The first 5 rows are patterns. Each new row is the sum of 2 different patterns, raised or lowered, with some noise. Before adding, each is slid sideways (what falls off one end comes back at the other) and multiplied by a number that may be negative. Names go in the order of the patterns.
Some rows, each with the names of its patterns after it:
[ 13 -15  13  -6  -4   7  -8   3   6  -3  -8  14  -1   9   3   5   6 -10
  12  -4   7  -8  14 -16 -12  15 -11   3   1  14 -15   0  -6  12]
(3)
[ 17 -13  11   4   9   6  -4  -9  -2  -5   5  11  11   4  -1  -9  11  -5
 -12 -13  -9  10  -4  -1  -5  -5  -1  16   3   3   7 -10 -16  -2]
(4)
[  5 -14   7  -4  14  -4   5  12   5  12  -8  -8  11   0   3  -5  -2  -9
  15  -6  -9 -11   1  11  -9  15   7   7 -16   4  -2  -4 -14  -6]
(2)
[ -9   5 -16  13   5   7  11  15 -15   1  -1   4   1  -1  15  -5  16 -16
  -2  10  -1  12  16  17  -2 -12  10   0 -14   9  12   0  12  16]
(0)
[  8 -13  14 -11  -7   8   9   8   0 -11   1  -8  11   7 -11   2  -4 -11
 -14 -17 -12 -14 -11 -17  -9  -4   3  14  -6   0   8  14   1  -1]
(1)

New rows. What belongs after each?
[-13   4   9  21  -3   6  24  18   1  14   6 -15   5   4  43 -14  17   7
   9   3  22   1  10   2  15  23   6  21  -6  18  24  -4   0 -13]
(4) (0)
[  9  16  11  26  24  20  10  -3   4  18  -3 -13  -4   1  10  14  -3  12
   9   2  16   4  12  23  -1   1  -2  17   6  17  15  25  24  18]
(4) (1)
[ -1 -13  -7 -19  -9 -16  -3  -6 -18   0  -5  -9 -12 -10 -10 -17  -5  -9
   5 -20 -10 -15 -14 -17  -2  -4 -12  -8 -11  -2 -22   3 -11  -5]
(3) (0)
[ 25  21  16   2   8  21  21   5  13  22   0  15 -12   2  10   4   9  19
  23  13  14  15  13   8  30  24  13  28  16  17   9  -5  29  24]
(0) (1)
[  1 -12  -8  15  14 -14  -7   2 -18 -19   0  11  -3 -10  -8  19  -6  -4
  12 -14   5 -18  -3  -7  -9 -17 -14  -2   2 -17  -8   0  -6   1]
(3) (2)
[ 10 -20  -5 -19   3  -3 -23  -2 -18  -5   2 -18  -5  -5  -6 -10   8 -17
   2   0   3  -4 -19   6 -18  -7 -16  11 -19 -13   5  -5  -2 -10]
(3) (2)
[-17  -5  -9  -2  -6 -10  -2 -23  -8 -13 -16  -6  -9  -8 -17 -10 -14 -21
 -11  -8 -13 -16  -7 -14 -16 -28 -17 -21 -20 -28 -20 -11 -17  -1]
(2) (1)
[-13   2 -23   4   6   1   9  10 -17  -1 -11   4  -6  -3   5  -4   2 -26
  -1  -1  -5   7  17   3  -7 -20   9   1 -27   9   4  -7   9   6]
(3) (0)
[ 11  16  27  19  10  -1 -17  17  -1 -14 -19  -6  11  -8  14 -14   9   8
   8  -3  -2   9   5 -10   9   6 -13  21   5  14  17  13  11  11]
(4) (1)
[14 20 23 26 18 18  8 16 10 28 32  4 28 27 28 19 20 23 23 17 17 27  2 20
 19 11 31 30 18  9 33  4 17  8]
(3) (4)
[19 17 35 30 10 30 20 14 19  1  0 20  8 -3 10  9 18  6 26  3 11 26  1  8
 -5 22  6  0 30 -8  6 21 20  1]
(3) (1)
[ 21   1   8  -4 -15  -6  -4  16  -3  19  15  16  15   4   4   4  -3   1
  -2  12   2  -8 -20   7  -5 -18  -2 -21  16   1  -9 -12 -12  -2]
(4) (1)
[ 20   8  31  12  26  18  11  37  12  21  14  14  32  15  10  12   7  14
  34   3   8   3   8  14  -5  20  12  14 -11  12  11  14  14   6]
(2) (1)
[  4   8   1  26 -10   8  -8  -4  15  -9  20   1  10  -5  -2   6   4  18
   4  17  -5 -10   7  -3  -3   0  15  -2  19   5   8  16 -24  22]
(3) (0)
[ 7 14 19  1 24  4  5 18 21 10 12  1 11  4 17 21  0 14  6  8 -3  9 10 -4
  9  0  6  3 21 21 11  6 11 27]
(3) (1)
[ 12  -7 -19   8 -11   1  -2   6  -5  -6   0  -3   4  -9   6  -1   2  10
 -10  -7   6  -5 -16  12   2   3   5   9  -3  -7  -3   1   4  -5]
(3) (0)
[ -4 -11  10 -34 -10 -10 -13  -5  -4  12 -22 -15  -9  -1 -33  12  11 -23
  10  -1 -17 -18  -7   1   1 -15 -13  16 -32  -3  -6 -12  -1 -13]
(3) (0)
[-20 -10 -16 -31 -19 -23 -22 -28 -10  -9 -32 -23  -6 -22 -19 -24 -22 -20
   2 -13  -9 -23 -19 -18 -21 -28 -14 -19 -17 -24  -9  -2 -27 -24]
(4) (0)
[ 5  8  4 18 -4 22 15 -3  7  0 14 21 10 20 -6  7 18 10  9 26 15 20 27 18
 21 26 25  5  6 -8 21 15 -6  1]
(3) (1)
[ -8  -1  -8   4 -10   0  16   2   7  -5 -16  -5  -4   8 -15   2  -9  14
  -5 -13 -18  -5   1  -7  15   9   5 -17  -7   1 -10 -22 -16  -5]
(4) (2)
[  0 -11  -2  -9  -7 -14 -16 -14  -5   4   2   0 -17 -14   6  -8 -20 -26
 -13  -7 -16 -13  -5 -15  -8   8   1  -2  -4 -12 -27  -8   1 -18]
(4) (2)
[  8  -7 -15   6 -18   9   4 -10  -9   3 -12  -5   1   8  -3 -11  15 -10
  -4 -10   2 -25  -8   8  -3  -7  -5   5 -21 -11   0   7   8 -18]
(3) (0)
[16 20 10 28 -2 14 23 29  2  4 14 -2  3  2 34  1 18 12 32  8 21 35 -4 24
 -1 16 -2 14  9  8 11 11 15  4]
(3) (2)
[-13 -19 -14  -8  -4  18 -12  -8  -1  10   3  -8  12 -12  14 -21  -8   3
   3  -1  -6 -12  -9  -8   5  10 -16   1  -2 -12 -11 -23 -19 -11]
(2) (1)
[  9  -1  -1  -5   0  11  -8   7  -6   6  -6  -7  11 -14  -4  -8   8  13
  -8  -4  10  -9  -5   7  -1  -7   6  -8  19 -12 -10 -12 -13  -4]
(4) (0)
[ -2  16   5  18   7  -1  -6  -1  11   6 -13   1   3 -13  -4 -12   2  -9
  -2  -3  -1   7   2  10   5   3  11  11   3  -3  18 -10   9 -12]
(2) (1)
